The first 10 rows are patterns. Each new row is the sum of 3 different patterns, raised or lowered, with some noise. Before adding, each is slid sideways (what falls off one end comes back at the other) and multiplied by a number that may be negative. Names go in the order of the patterns.
Known rows, each followed by the names of its patterns:
[ -1.8  -5.7   0.4   5.8 -12.7 -11.5  -4.1 -22.1  15.2   0.0   6.9 -23.6
 -15.6  23.9  -4.2   3.5   6.3  -3.2   6.7 -10.9  -5.8   3.1  13.4 -12.8
 -16.7  -5.6  -3.5   5.1  -1.9  15.8  19.5  -2.5  -4.9  -8.6]	(1)
[  1.6 -12.5  -9.4  -1.3   0.4 -11.1  -3.2   8.3  17.5  -8.2  -9.4 -23.2
 -15.7  13.0 -16.2  -4.4   5.6  -8.9  12.8  14.1  -8.6  -2.7  -6.2 -11.6
  -2.6   3.2  -0.3 -22.8  15.3 -17.6  12.3   1.1  -2.8  -0.5]	(3)
[-25.5  -0.3 -15.2 -11.6  -5.0   1.4 -22.0 -25.3 -11.5  12.8  -5.6  -6.9
  -2.0  -1.5  -6.8   2.9  14.7   1.2  -4.9  -3.6  14.0   6.3   8.7 -10.5
 -11.1  -5.3  -1.0  12.7 -13.9   0.7  -1.7 -12.0   7.3 -18.6]	(2)
[ 11.7   4.1  21.2  -6.0  -4.8 -12.7  -0.5   3.6  16.4  -5.2  16.9  14.9
 -18.6  -6.1  -6.6 -11.5  14.8 -19.4  14.0 -14.8  -1.0  -7.4 -15.8   6.5
  -3.8  -4.4  -2.0   4.0  -5.4   0.9 -21.1  -5.1  -8.7   6.1]	(8)
[-16.5   9.6  22.2  21.4 -18.8  -1.9 -21.3  14.9 -29.2  -1.1   3.9  -8.3
  10.5  26.5 -20.2 -18.4  -5.3  -6.2 -27.2  -5.2   4.7 -21.5  -5.6 -11.7
   5.4   9.3   5.0 -13.3   0.7  -4.1   7.9   8.2 -17.1  -0.5]	(9)
[ 10.3  -7.5  -4.2  -4.8 -24.6   8.3   4.3  -0.2 -20.2  13.0 -12.7   2.1
  13.9 -17.5   9.0  11.5 -12.5  11.1   9.6 -18.7  17.2 -14.1 -15.8   9.2
 -11.0   2.4   9.2   5.8   2.7   4.7  23.2  -5.8  -7.3 -16.5]	(4)
[ 16.5  22.1  13.5 -12.0   6.1  -6.0  12.3  -3.1 -10.2  17.1  -3.8  16.1
  -5.9 -11.0  20.9   5.9 -28.9  -6.9  -4.1   4.8  -6.3 -17.7  -3.3  27.6
  -7.6  31.5   4.4 -16.4 -26.4  -6.7 -12.3   0.5  -0.6  14.7]	(7)
[  7.1  -2.4  -8.8  -3.3  -2.0   0.4  -5.0  25.5   7.2   1.1  -7.4  -2.8
   0.0   8.9   6.2  11.3  -0.6   4.9  -4.9 -19.9  -6.7  -1.0 -14.1   5.1
 -24.8 -10.1 -16.3  -6.3 -26.8  -8.2  -4.9 -18.5  -2.7 -15.1]	(6)
[-12.4  10.4  12.4  -3.1  11.6  22.1 -18.2 -13.6  -2.5   9.3 -11.5   4.7
   2.2   5.9   1.1 -29.8 -18.5   0.7  19.4 -21.0   8.1   1.4  -4.8  11.2
 -17.3  -8.9   5.7  -3.6  -4.7 -18.7   6.9  -4.6 -12.4   1.1]	(5)
[  9.8 -12.2   7.9   1.2  -3.3  19.5  -2.3  16.2   0.1  10.9   8.8  11.2
  10.6 -22.0 -21.9   0.2 -16.2 -12.2  -7.9   2.4 -10.5 -12.2 -22.7  10.0
 -13.1  17.0  19.7   1.6 -12.3 -13.3  14.0   8.7  -3.7  -8.3]	(0)

New rows, each followed by the names of its patterns:
[  2.6 -12.0   7.9   0.4  -4.8  25.3 -14.6  13.0 -15.3  20.7  16.5  -7.8
  26.2  -7.8  -4.7  34.6  -2.7  22.3  25.7  -3.1  24.2  37.6  17.0  24.8
  22.2  23.8  17.6   4.1   4.2  -2.5  32.7  15.3  16.9  34.2]	(3) (8) (6)
[ -1.7  -1.4  -8.0  14.0 -15.1 -28.0   7.4  -8.9   4.2 -16.6  15.6   2.5
   4.0   2.4 -26.5   8.7 -13.4  -2.2   4.2  10.2 -35.5  -5.0  11.9  40.6
  -2.8  19.7  16.3  12.3  -7.5 -15.4  -1.0  24.8  -0.2  -2.2]	(3) (5) (0)
[ -3.4 -12.5  -8.1  -9.8 -43.2 -16.9 -32.6 -51.1 -12.2  -1.5 -19.9 -57.4
  -9.3 -24.9 -11.0  19.2 -11.1   0.6  -7.7 -44.1   4.8   5.1 -31.3  -9.6
 -16.7 -30.6  17.5 -25.3 -16.4   0.6 -16.4  17.2 -17.1  18.4]	(3) (4) (0)
[ 17.1  12.3  -2.2 -23.8 -46.7 -13.9 -27.6 -24.5 -14.1  -2.9 -21.5 -61.3
 -37.1  -8.9  16.1 -37.0  16.3  13.6 -12.3   0.1 -17.8   2.2   5.4 -13.1
   1.8  -3.8   2.3 -10.7 -23.5  -7.5   1.3  18.2  10.4  -2.6]	(2) (5) (0)
[ 13.6 -39.5  20.5  10.7 -13.3   0.3  22.9 -25.7  19.1  -9.4 -27.4  26.4
  -0.9  -6.1  -1.3   6.5   2.4  -7.9  19.5 -19.6  -4.1  -6.3  -0.8  -8.1
  -3.8  12.0 -30.2   7.4  -1.1  -4.7 -14.6   2.8 -18.2   4.2]	(8) (4) (5)
[ -5.9  19.5  20.3  11.7 -22.6 -12.3  16.3  -1.8  11.5   5.5  -5.3  16.0
 -19.8   6.6  -9.9   7.2  -9.9 -19.7  -2.0 -21.4  19.7  10.0  28.1  15.5
  10.8   5.8   2.3  42.0   2.9   6.8   8.3  10.5  -8.9  19.5]	(1) (4) (6)
[-10.5  31.3  -4.8   3.8  13.7  -4.5  -6.4 -10.2  -3.7  20.9  38.3  39.8
  -0.9  18.5  13.8 -13.1  20.6 -18.2 -10.5   9.3   5.6  -3.6  18.1  12.4
  -0.1 -14.3  47.1 -31.1  28.1 -27.0   0.5  25.5   7.9   6.2]	(3) (8) (5)
[ 19.7  25.2 -12.2  -9.6  22.2  48.3   1.4  55.3  -9.1  14.1   3.5  -1.8
  16.1   2.4  19.1  -5.6 -18.3  21.7   4.0   1.3  25.4 -10.7   9.9  36.2
   9.8  26.6  23.7 -12.0  -9.1 -12.2  -5.3  -7.0  34.7  33.4]	(1) (5) (0)
[ 25.0  30.6 -10.6  10.8 -22.7  18.4   1.3 -12.2  -7.9  10.2 -21.1  19.2
  11.1   8.1   9.8  -3.8  -7.2   5.4  10.4  23.7  40.4   9.2  -6.3 -28.6
   9.0 -13.8 -24.9 -13.7   0.3   3.5  -2.3 -14.2  10.7 -11.5]	(3) (5) (0)
[ -9.9 -26.7 -13.2  13.7   0.3 -21.2 -38.0  16.4  16.5  27.6 -32.1  17.6
  16.2   6.7  -9.1 -19.0 -34.7  -8.8  21.9  38.3  10.4   5.4  -3.7 -23.1
   0.4 -46.3  -7.7   4.0   3.5  14.4  45.8 -41.0 -20.9   4.7]	(9) (7) (5)
[ 42.2  11.2  24.6  30.1  14.4  16.3  42.2  11.9  21.4  -9.7  -5.7   3.4
  15.8  20.8  22.8   5.1   4.8   7.0  25.8   3.1  -8.3  14.4  22.0  12.6
   1.7  24.9 -12.2   2.8  30.7   0.3   8.8  35.0 -11.3  28.7]	(2) (4) (5)
[ 9.9 26.4 37.9 24.6 26.1 23.4 37.3 19.6 23.5 19.0 29.6 10.2  8.1 29.2
 25.5 36.3  8.7 19.3 18.4 16.2 12.1 19.1 32.0 55.6 23.6 15.0 19.7 20.9
 22.9 50.4 14.1 46.9  7.6 23.4]	(8) (6) (5)
[ -2.4   4.9  11.6  -4.0  -7.1   6.9  11.1   8.2 -13.3  22.2   2.0  -3.0
  -2.5   6.3   2.5   8.7  -0.4  11.3  12.2  -8.9  16.8  -0.4  -3.6  12.6
 -13.3  10.3 -26.8   9.6   0.4  -1.7 -33.3  -9.5  15.5   3.5]	(2) (6) (0)
[ -3.2   5.0 -28.2   3.7   8.8  -2.6  21.9  -1.7   6.3  10.3   3.0  33.9
   8.8  -7.7  22.3   6.8   6.4  10.8 -14.1   3.5  -0.1  -5.1  25.9   6.6
  21.1  -4.3   1.1  -1.8   0.3 -20.4   1.8  12.4  -3.8   7.6]	(2) (4) (5)
[-16.4   6.0  -7.3  11.5   4.6   6.3  14.0  24.9  15.4   7.4 -11.4   9.3
  18.9 -13.1  -3.5  -4.7   5.0  17.3  -6.3 -11.7  35.7  12.7 -21.4 -22.4
   3.7   5.0  -6.0 -17.2  10.5  55.2   6.6  39.8 -14.4  -3.8]	(3) (8) (7)
[28.9 21.1 30.0 37.3  6.4 24.0 40.5 33.7 34.8  9.5 20.7  3.3  0.4 25.6
 18.3 27.2 27.4  6.5 34.1 39.2 17.2 33.1 17.0 49.3 25.3 34.0 32.3 14.7
 40.5 11.4 25.8 10.3 26.8 35.2]	(1) (6) (0)
[-22.7 -55.8 -32.1 -54.0 -29.6 -13.9 -19.2  11.9 -38.4 -50.3 -30.3 -16.4
 -48.2 -27.4 -43.0  -7.9 -30.7 -54.8 -36.2 -13.6 -31.1   4.5 -29.0 -32.4
 -58.6 -30.5 -38.8 -33.8 -39.4 -34.0 -17.7 -21.4 -23.9 -49.9]	(8) (7) (0)
[ 21.2   1.4   0.1  17.0  16.5  20.4 -19.0 -21.4  -9.4  13.4  -5.0  18.9
  -2.9 -16.8  -5.3 -28.1  19.8  -1.3   2.9   3.0 -30.3 -21.5 -15.2  36.9
  38.2  -7.8  22.2   5.8  12.0  -4.0  22.9  30.0  39.7  -8.0]	(1) (6) (0)
